All groups share one centre, and each spreads out both ways along 15 directions, with some noise.
In the rows, 128 means zero.
Some rows, each with its group after it:
[148  84 129 110 110 135 170 137 109  91 111 175 153 141 117 124  64  77
 143 123 145 133] -> Pokim
[111 149 104 126 138 148 132  72 159 169  78 132 172  98 151  74 105 143
 147 117 137 130] -> Pokim
[129 129 167 160 138 133 152 124 165 119 164 109 120 190 135 114 140 152
 156 122 110 125] -> vogaz
[141 161 145 115 139 144 151 123 178 159 103 113  90 145 174 136 181 149
 129 144 115 162] -> Pokim
[145 137 112 157 113 126 126 156  87 125  88 122 149 133 163 111 101 123
 146 126  86  96] -> Varos
[137 117 151 101 200 124 141 151 159 102 185 136 145 120 146 126 108 142
 122  67  73 112] -> vogaz
[103 131 111 118 143 132 129  79 149 126 120 187  99 136 108 106  64 174
 125 138  93 132] -> vogaz
[125 183 136 119 130 140 105 126 124  86  85 129 136 129 136 123  44 163
 129 127 130 148] -> vogaz
[116 121 148 101 136 142  86 137 157 144 110  89 125 109  93 160 129  87
 131  99 183 191] -> Pokim
[ 78 158 149 100 123  87 147 153  88 122 135 119 132 171 150 117  45 103
 118  60 169 123] -> Pokim
[119 118 165  66  78 137 112  84 106 129 150 127 102 168 100 192 179  91
 176 130 153 118] -> Pokim
[130 102 138 119 109 128 139 108 123 151 122 132 115 177 112 117 166  93
  89 134 126 134] -> sir
[142 172 185  56 136 111 156 116 113 144 130 164 133  70 161 157 144 134
 139 177 150 131] -> Varos
[168 160 204 152 158 132 116 182 186  85 138 127 168 108 192 109 127 146
 140 108 166 137] -> sir
[111 144 170  74 116 153 182 107  76 179 124 134 178 116 200 136 178  68
 175 136 136 117] -> vogaz
[159 111 132 183 135  84 166 167 163 160 157 151 101  74 178 138 123 125
 103  65 153 147] -> vogaz
[156 113 169 126 123 137 149 120 131 117 144 112 157 163 135 122 121  90
 183  92 108 133] -> vogaz
[126 168 141  98 103  91 125  87  88 158 143 136 127 125  70 162 115 139
 109 165 167 116] -> Pokim
[128 157 131 131 131 155 193  72 154  96 162 142 157 111 143  85 148 155
  76 157 150 188] -> Varos
[118 128 134 195 140 131 111 173 143  76 152 126 103  94 141 119 118 168
 103 151 124 153] -> Pokim
[157 127 143 116 129 145 162 119 124 144  70 116 133 186 115  73  88  66
 121 149  88 202] -> Varos
[108 167 206  82 140 126  73 157  82 124 120 130 129  99 140 156  89 107
 171 158 122 140] -> Varos
[108 121 178 113 139 117 168 130 106 133 175 151 114 151 151 126 146 131
 122 149 100 119] -> Varos
[ 90 123 132 108 140 126 158 118 140 140 164 185 114 116 110 167 124 160
 136 169 171  97] -> Varos
[120 173 119 157 141 113 115 169 108 122 118 119 129 166 105  90  71 153
 127 182 110 125] -> sir
[128 139 126 112 142 107 152 153 146 174 101 122  66 168 152 153 174 153
  97 155 112 114] -> Pokim
[114 143 128 152 130 133 119 129 102 134 167 103 130 192 108  92 135 123
 125 135  48 138] -> Pokim
[148 174  93 150 143 116 217 148 110 112 135 143 147 141 185  88  96 167
 172 165  80 113] -> sir
[139  98  79 159 121 163 134 161 148  54 144 133 120 160  96 146 113 117
 100 112 145 175] -> Varos
[122 133  98 129 154 160 168 146 174 117 114 143 106 132 110 185  56 162
 170 126 150 142] -> sir
[153 192  99 150 134 191 108 153 128  88 104  91 181 133  99 151 100 134
 126 156 148 178] -> vogaz
[144 142 127 113 151 168 101  83 160 144 133 107 120  98 118 163 111 117
 136  55  83 207] -> sir
[130 137 122 130 125 114 161 104 155 119 131 140 162 129 183  65 136 149
 159 107 147  94] -> Pokim
[103 101 128 167 143 129 125 128 180 120 160 117 132  72 124 132 141 157
 110 101 203 128] -> Pokim
[122 181  80 116 122 139 168 134 111  79 121 160 142 112 124 104  75 144
  91 177 176 184] -> Varos
[ 99 172 119 117 108 128  99 126  54 156 118 124 137  66 182 129 106  83
 128  96 109 176] -> vogaz
[161 119  92 155 137 148 170 128 175 117 122 143 138 136 145 148 112 154
 141  94 131 111] -> Varos
[194 141 162 109 110 125  62 134 138 136 105 132 128 128 138 167 187  83
  84  81 140 158] -> sir
[146 119 138 127 125 110 122 121 136 140 204 134  98 139 124 150 162  96
 161  81 100 165] -> vogaz
[162 115 184 157 163 126 118 158 139 187  92  84 137 155 126 144  91 119
 109  93  77 106] -> Pokim
[125 175 113 117 160 137 100 116 139 153  76 102 167  60 131 126 111 169
  81 130 142 121] -> vogaz
[109 142 102  90 127 160 121 164  72 105 111 140 133 147 148 159 116 116
 163 147  88 101] -> sir
[119 124 153 109 137 123 177 152 123 100 152 189 111 156 154 116  59  99
 153 111 116 171] -> vogaz
[127 148 126 170 157 145 150 135 195 191 144 176 154  60 155 151 103 143
 153 109 199 144] -> vogaz
[141  95 126 161 123 104 126 144 135 137 120 121 118 133 127 132 144 137
 114 133 127  84] -> Varos
[126 105 112 123 121 146 133 127 125 139 123 145 128 106 149 172 146 121
 141 105 140 101] -> Varos
[155 128 149 116  79 122 145  82 131 193 133 138  96 119 138 148 212  81
 179 159 135 177] -> vogaz
[151  95 179 125 105 101 183 105 157 124 126 117  89 146 131 133 166 131
 120 154 166 138] -> vogaz
[142 131  90 101 156 100 158 123 143 148 155 101 113 131 130 145 136 147
 100  58  95 110] -> sir
[ 97 136 153 137 174 159 147 174 154 113 134 141 140  89 162 171 132 175
 102 149 182 100] -> vogaz
[196 121 121 152 116  86 152 150 141 110  79 153 103  95 168  82 131 123
  73 143 116 155] -> Varos
[100 133 158  82 142  66 149 152  75 148 119 124  98 109 176  85 100 102
  68 107  92 136] -> vogaz
[167 130  92 145 161 129 188 162 170 122  97 173 145 148 168 114  93 169
 124 133 105  86] -> Pokim
[144  83 172 147 108 103 109 113 157 100  92 164  90 147 107 116  90 171
 170 177 134  74] -> sir
[138 159 116 154 134 135 162 123 142 121 139 134  90 115 181  96 164 154
 115 157  63 187] -> Pokim
[107 118 144 201 134 200 107 130 116 106 168 149 168  66 130 140 111 111
 134 145 130 176] -> sir
[133  93 193 163 112  97 180 147  86 120 147 111 143 194 118  75 135  99
  87 177 121 103] -> Pokim
[ 93 138 152 117 126 155 143 110 106 147 135  84 167 178 123 145 152 129
 154 129 139  86] -> Varos
[138  95 149 176 159 100 181 131 182 160 135 126 103 123 125 114  68 137
  70  76 134 157] -> sir
[155 105 207 116  94 107 150 103 133 113 135 101  83 159 156 135 175  99
 129 108 123 166] -> Varos
[ 91 112 169 120 110 161 133 134  91 121 120 135 153 135 135 101 151  72
 111 186 154 167] -> sir
[ 97 170 122 135 171 116 117 125 135 178 114 123 162 115 121  57  87 139
  66 145 123 152] -> Varos
[144 117 135 137  92 100 123  75 103 132 158 138 119  99 137 120 201 146
 139 165 116  88] -> Pokim
[104  81 145 140 126 108 191 123 120 141 126 127  93 155 143 121  95 109
 102  95 115 142] -> sir
[ 60 143 141 118 108 129  85 137  52 133 158 147  95 123 132 160 109  99
  70 121 115 155] -> sir
[124 127  96 151  91 114 204 144  92 132 116 126 126 129 130 126 144 100
 112 191 189 149] -> sir
[135 115 166 170 111 133 111  70 159 124 104 147 129 102 151  96 126 164
 146 134 124 115] -> Varos
[129 158  90  95 144 170  90 100 133 154 104 132 142 133 100 166 119 136
 145 119  93 129] -> sir
[172 147  95 163 135 142  82 126 171 112 123 131  94 161  56 122 101 150
 133 171  85 188] -> vogaz
[148  93 144 166 139 155 152 127 162 112 149 147 110 132  90 120 100 100
 107 127 101 208] -> sir
[143 167 113 139  89  94  97 127 167  70 124  98  76 141 146 133 171 167
  76  85 190 168] -> Varos
[121 128 117 110 150 140 174 146 147 163  73 162 128 126 123 176  29 121
 104  98 155 140] -> Pokim

New rows, each followed by its group:
[142 125 145 106  92 111 150 153 120 112 114 161  72 133 125 176 130  94
  98 144 193 179] -> sir
[163 106 139 142 134 134 119 126 129 101 109  78 142 122 101 118 132 135
  90 120 110 131] -> vogaz
[162 174 105 122 115  57 124 121 135 121 128 142 118 116 124  85  97 159
 129 133 136 116] -> Pokim
[ 85  66 137 159 163 174 124 131 169 133 177 165 127 108 135 153 109 125
 119  64 122 129] -> Varos
[128 159  98 123 160 206  84 128 170 134 119 146 167 176 122 188 118 162
 171  98 105  79] -> sir
[ 87 101 134 162 177 122 131 145 108 134 175 123 140 142 104  78  89 142
  77 132  63 114] -> sir
[149 132 113 150 149 107 172 142 146 136 173 158  85 134  93 186 117 175
  77 139 113 122] -> Pokim
[111 130 173  47 134 137 155 140  91  79 111 154 112  87 185 138 109 102
 183 151 121 159] -> sir
[122 175 113 141 128 126  72 110 132 126 140 119 127  26 103 141 100 153
 115 131 160 182] -> Pokim
[105 137 153 131 121 128 188 119 104 102 132 100 159 179 140  92 141 134
  79 158 156 116] -> Varos
[ 48 175 162  94 127 158 121 104 105 151 149 116 173 142 123 172  91 129
 132  86 210 124] -> Pokim
[103 149 129 116 121 136 106 171  92 139 112  77 161 135 139 142 166  94
 107 128 181 114] -> sir
[ 99 178 167 131 114 146 111  64 115 167 144 106 120 127  99 153 132 149
 117 161 116 173] -> Pokim
[119  84 133 138 112 108 118 113 124 133 140 118  99 136  70 127 154 114
  89 148 155 135] -> sir
[ 84 168 175 171 122 153  78 126 111 121 135 114  75  85 138 184  73 159
 112 123 106 206] -> Pokim
[130 181  77 151 109 124 165  94 118 124 123 140 144  84 140 109 113 172
 112 160 145 141] -> Varos
[150 151 107 153 129 106  87 161 145 115 103 121  96 149  64 120  76 141
 136 167 129 160] -> Varos
[104 153 173 122 124 124  41 130  85 141 128 158 139  74 120 132 121 122
  82 155 132 122] -> sir
[158  74 154 115 130 140 165 166 130  74 155 177 110 152 156 150 163 114
 112 133 117 109] -> Varos
[ 84 166 154  61 133 109 122 100 111 148  81 115 110  99 151 131 146 173
  91 175 152 100] -> vogaz
[156 134 153 172 126  80 114 174 121 119  90  90 138 173 115  88 103 153
 117 162 129  72] -> Varos
[111 179 150  90 175 118 118 189 148 125 167 126 111 143 137 189  95 138
 145  77 154 135] -> Varos
[102 148 149 123  91 111 111  83  94 144 140 141  76 152 146 130 128 116
 106  99  94 177] -> sir
[118 198 133 129 165 127 109 177 138 155 133 121  97 108 147 133 138 143
  88 175 114 197] -> vogaz
[108  91 157 151 136 179 156 184 111 103  75 131 136 144 159 111 118  90
 110 176 132 156] -> Pokim
[128 105 166 168 117 133  91 138 157 103 138 159 142 138 121 140 146 166
 135 154 172  61] -> sir
[186 129  93 165 118 112 126 146 152 127 117 101 136  67 156 184 189 176
  95  90 164  67] -> vogaz
[114 144 156 132 125 129 166 133  96 132  59  89 155 142 153  93 119 132
  76 179 145 122] -> vogaz
[ 73  61 209  91 130 110 176 118  80 144 145 106 112 107 167 115 174  75
  93 127 134 125] -> vogaz
[108 145 155  68 136 149 146 100 100 122 181 190  90 122 132 143 148 101
 132 177  72 203] -> Varos
[128 103 124 110 137 167 112  82 213 186  74 119  87 145 117 155 153 131
 162 110 127 159] -> Pokim
[122 137 111 148 123 102  95 133 158 138  94 111  66  59 191 110 204 180
 125 151 128 127] -> Pokim
[111 125 146 102 107 142 156  66 107 109 110 110 123 190 120 100 140 147
 126 165  99 119] -> vogaz
[148 140 122 139 118  96 120 135 139 105 142 142 112  82  97 138 122 150
 105 165 181 142] -> Pokim
[115 161 144 107 158 144 142 136 138 131 135 157 132 116 151 130  69 125
 135 109 122 180] -> Varos
[111  91 150  84 149 175 123 113 151 138 120 149 130 107 126 178 136 106
 124  98 136 135] -> sir
[139 144 146 114 130  81 155 122 140 165 110 116 152 157 136  95 110 132
 114 111 165  91] -> Pokim
[104 152  88 174 118 199  93  91 109 124 137 134 141 138  83 137  77 141
 184 169  68 167] -> sir
[149 155 185 133 114  75  74 137 157 135  64 105  92 138 162 112 108 148
 129 104 152 119] -> Varos
[126 166 148  51 169 122 102 153 115 156 130 133 124  90 144 140 142 107
 122 143  99 160] -> vogaz
[124 108 116 174 130 101 127 135 127 160 137 133  92 163  96 101  96 132
 141 151  79 133] -> Varos
[135  57 116 186 145 146 186 166 157  83 158 199 107 112 126 144  64 128
 129 119 128 134] -> Varos
[131 134 154 139 147 109 114 125 152 149 153 109 127 130  78 176  63 141
 110  70 162 128] -> Pokim
[127  66 124 171 159 156 163 139 161 141 159 117 147 129 167 131 160 126
 129  56  98  89] -> Pokim
[156 187 114  86 162  97  52 144 137 167 142 112 142  81 125 141 116 118
 147  69 117 136] -> vogaz
[ 98 141 148 112 118 156 158 123  54 157 106 124 150 177 152 119 137  90
 112 172  73 126] -> Pokim
[146 150 124  88 124  89 149 127 115 174  93 107 138 103 155 123 165 104
  85 119 160 118] -> sir
[147 167 179 168 126 112 117 122 150 120 151 117 143 137 168  78 145 139
 117 115 128 155] -> sir
[113 155 164 170 136 165 124 129 100 121 105 144 170  73 135 149  22 137
 117 130 131 153] -> Pokim
[124 155  64 110 129 108 113 123 149 135 129 159  40 132  89 164 111 163
 120 148 113 171] -> Pokim
[137 123 128 124 147 122 202 114 146 136 195 152 112 119  78 137 145 132
  90 181 150 177] -> Varos
[ 89 166 119 109 142 104 162 124 118 124 141 145 135 165 126  94  48 138
 108 114 140 147] -> vogaz
[100 142 107 105 142 148 183 163 140 108 139 154 126 197 150 132 135 147
 125 155 158 110] -> Pokim
[ 96 131 150  92 156 139 170 164 112 102 186 173 124 118 140 174 126 121
 115 143 159 131] -> Varos
[ 82 126 135 119 123 163 151 155 117 121  79 123 136 126 172 109 146 108
 110 172 180 155] -> Pokim
[126 120 168 129 142 107 161 142 149 188 118 108 112 155 121 179 161 148
  85 133 169  76] -> Pokim
[145 101 184 148 133 128 161 178  82  98 165 104 133 100 125 161 111  77
 135 139 121 160] -> Varos
[116 147 157  98 111 101 156  58 119 220  80 108 142 184 118  83 131 115
 124 149 128 114] -> Pokim
[133 151 141 134 101 116 137 118  73 149  74 119 146 111 153  98  88 121
 163 173 110 115] -> Varos
[110 110 189  91 137 141 169  95 133 101  81 142 146 181 144  90  69 154
 148 151 114  89] -> vogaz
